The groups are shells around one centre, one inside the other: the same stretched ball of 3 dimensions in 7 sizes.
(in the rows, 128 means zero)
Some rows, each with its group after it:
[156 137 130  89 147  97 109 105 125 138 128 121 105 145 127 130 104 149]	(4)
[158 134 123 101 130 112 122 115 118 164 117 126 126 136 123 139 126 125]	(4)
[128 118 118 164 108 152 149 140 127 172 110 129 157 120 114 153 164  89]	(3)
[100 137 142  87 127 129 114 133 117  46 156 142 115 112 164  75  96 170]	(2)
[152 122 122 150 143 115 128 113 143 180 112 111 120 151 100 168 136 112]	(5)
[120 134 137 100 137 118 114 122 126  86 144 130 111 128 144 103 103 158]	(0)
[117 118 124 165 118 148 143 138 134 144 121 126 145 123 119 143 151 105]	(6)
[108 129 137 119 134 128 120 129 131  80 146 130 116 125 143 104 110 152]	(5)
[110 136 135  90 112 138 124 138 108  78 144 146 134 105 160  85 115 149]	(2)
[ 97 134 143 100 133 128 114 131 125  45 158 137 111 117 159  80  96 171]	(2)
[174 122 116 148 143 107 129 106 140 221  99 107 124 159  88 188 145  98]	(6)
[115 119 127 158 122 144 139 136 135 133 126 126 138 125 122 137 143 114]	(5)
[ 69 126 135 130  88 177 145 167 110  48 150 157 161  80 169  71 138 132]	(3)
[149 121 123 152 144 116 128 113 144 176 114 111 120 151 101 167 136 114]	(0)
[118 130 128 114 107 145 135 141 112 115 130 142 146 108 145 109 135 124]	(1)
[102 136 137  93 115 139 123 140 111  64 149 146 131 105 162  80 112 154]	(1)
[122 119 123 159 115 147 143 138 131 151 119 128 147 122 119 143 152 103]	(0)
[180 122 116 148 149 102 127 101 143 227  97 103 119 165  84 194 143  99]	(1)
[122 132 137 109 143 115 114 119 132  92 143 125 106 134 138 111 103 157]	(6)
[131 122 130 148 149 116 122 115 148 135 129 112 109 149 112 147 121 133]	(3)
[144 119 117 160 118 138 144 130 131 191 106 122 148 132 105 166 160  89]	(4)

New rows. What belongs after each?
[ 93 122 128 147  99 166 147 155 119 100 134 144 158  99 145 107 149 114]	(1)
[136 134 128 101 122 125 125 126 115 129 128 134 131 123 137 118 124 132]	(6)
[147 121 123 152 140 119 130 116 142 175 114 112 123 148 103 165 138 112]	(5)
[126 118 127 164 138 130 133 124 146 146 123 116 124 141 110 153 137 117]	(2)
[180 132 124 108 160  84 109  92 137 189 112 106  98 167 101 167 113 133]	(4)
[106 131 141 111 140 122 114 126 133  65 152 129 107 127 146  97 100 164]	(2)
[164 126 123 135 151 102 120 104 142 184 112 108 111 159  99 169 127 120]	(5)
[ 86 126 134 129 103 160 138 153 117  69 145 147 147  97 157  88 132 134]	(5)
[183 130 121 118 158  87 113  93 139 203 107 104 103 168  95 176 120 124]	(1)
[124 128 125 122 108 144 137 139 114 132 125 138 148 112 137 120 141 116]	(1)
[155 120 119 157 138 119 133 115 141 194 107 111 127 150  97 175 145 102]	(0)
[ 95 132 136 107 109 148 130 146 112  66 147 147 138 100 161  82 120 146]	(0)
[162 129 127 123 160  92 112  98 144 165 120 106  98 163 104 160 112 137]	(4)
[ 82 133 142 103 116 146 123 146 118  32 160 147 127 101 169  67 106 164]	(1)
[160 116 115 173 137 122 139 115 145 217  99 107 134 153  86 190 157  88]	(3)
[197 127 116 131 159  85 118  89 142 239  95  98 107 175  80 199 133 107]	(2)
[111 133 140 105 142 118 112 123 131  68 151 129 105 129 147  97  97 166]	(2)
[160 131 128 113 155  95 111 101 138 157 123 111 100 157 111 151 110 140]	(6)
[115 135 134  98 118 133 123 134 114  88 141 140 130 113 152  95 116 146]	(0)
[ 70 121 136 149 101 171 144 161 124  56 149 147 151  93 157  86 138 131]	(4)
[133 125 132 135 150 112 118 113 144 128 131 114 106 148 117 140 115 140]	(4)
[134 132 126 109 117 131 129 130 115 134 125 135 137 120 136 121 131 125]	(6)
[ 66 126 142 132 113 160 131 154 126  26 161 146 133  98 165  71 117 155]	(2)
[154 128 128 125 155  99 114 104 142 157 122 110 102 157 109 154 115 136]	(6)
[178 119 113 160 142 110 134 106 143 236  93 104 128 161  81 199 153  88]	(2)
[176 124 115 143 141 107 129 106 137 222  98 108 126 157  90 186 145  98]	(6)
[161 120 120 158 149 109 128 107 148 199 107 104 117 160  90 183 140 106]	(4)
[119 127 135 129 142 121 119 122 138 101 139 122 111 136 130 121 113 147]	(6)
[ 72 132 144 108 113 153 126 151 118  20 163 150 130  96 173  61 107 165]	(4)
[160 123 125 143 158  99 118 101 149 179 115 103 104 164  96 172 124 124]	(2)
[179 131 121 113 150  93 116  98 132 199 107 110 111 159 101 170 124 121]	(6)
[150 136 129  91 137 107 115 113 120 137 127 126 115 137 131 126 112 142]	(1)
[166 124 121 139 149 104 123 105 142 193 109 107 114 159  96 174 132 114]	(5)
[135 128 123 123 114 136 135 132 117 150 119 133 144 120 129 132 142 113]	(6)
[136 118 122 162 129 133 138 126 139 169 114 118 135 138 107 160 148 104]	(0)
[152 129 130 119 158  97 111 102 142 145 127 110  98 157 112 148 108 143]	(4)
[202 128 114 124 155  85 119  89 137 245  92 100 111 173  82 199 135 104]	(3)
[167 122 120 148 151 104 124 104 145 201 107 105 114 162  91 181 135 110]	(6)
[136 133 135 106 150 105 110 111 134 112 137 120 101 144 129 124 102 155]	(1)
[178 131 120 113 147  96 118 100 131 199 107 111 114 157 102 168 126 119]	(6)
[144 117 121 167 139 124 134 118 146 181 112 111 127 148  98 171 145 104]	(4)
[ 84 128 139 123 116 150 129 147 123  52 153 143 132 104 158  83 118 150]	(5)
[ 99 135 141  96 127 131 116 134 121  51 155 140 116 113 160  80 100 166]	(1)
[160 128 120 125 131 116 128 115 126 185 109 120 130 141 110 158 138 110]	(5)
[194 128 114 127 148  93 123  96 134 238  94 105 118 165  86 193 139 101]	(2)
[190 126 114 134 148  96 124  97 137 237  94 104 118 166  85 194 141 100]	(4)
[133 120 121 157 122 138 140 130 133 166 115 123 141 131 112 154 150 102]	(5)
[137 138 137  85 148 102 106 110 126  98 142 125  99 139 140 109  93 165]	(3)
[ 81 120 135 154 114 159 138 150 132  70 146 137 139 107 145 101 133 133]	(4)
[173 121 117 153 148 105 128 104 145 220 100 104 120 163  86 191 143 100]	(1)
[183 133 119 106 144  96 118 100 126 205 105 113 117 155 103 168 128 117]	(2)
[100 137 139  89 118 137 120 138 112  53 153 146 126 105 165  74 105 161]	(4)
[193 128 116 127 153  90 120  94 138 233  96 103 113 169  86 192 134 106]	(4)
[114 126 135 131 138 126 122 126 137  97 140 125 115 131 133 118 115 145]	(0)
[ 79 134 140  98 103 156 129 153 108  33 158 155 140  89 175  61 114 156]	(2)
[164 120 117 156 138 117 134 113 140 211 101 110 130 152  92 183 149  96]	(6)
[181 126 116 134 145 101 125 102 136 221  99 108 121 160  91 185 140 103]	(6)
[ 83 125 136 136 111 157 135 150 125  63 148 142 139 103 153  90 128 139]	(5)
[ 77 128 140 122 109 157 132 152 120  42 155 147 137  97 164  75 120 150]	(0)
[126 136 134  91 128 121 117 125 117  97 140 135 120 122 147 101 109 151]	(6)
[130 133 136 107 148 109 111 114 134 101 140 122 102 140 133 117 101 157]	(1)
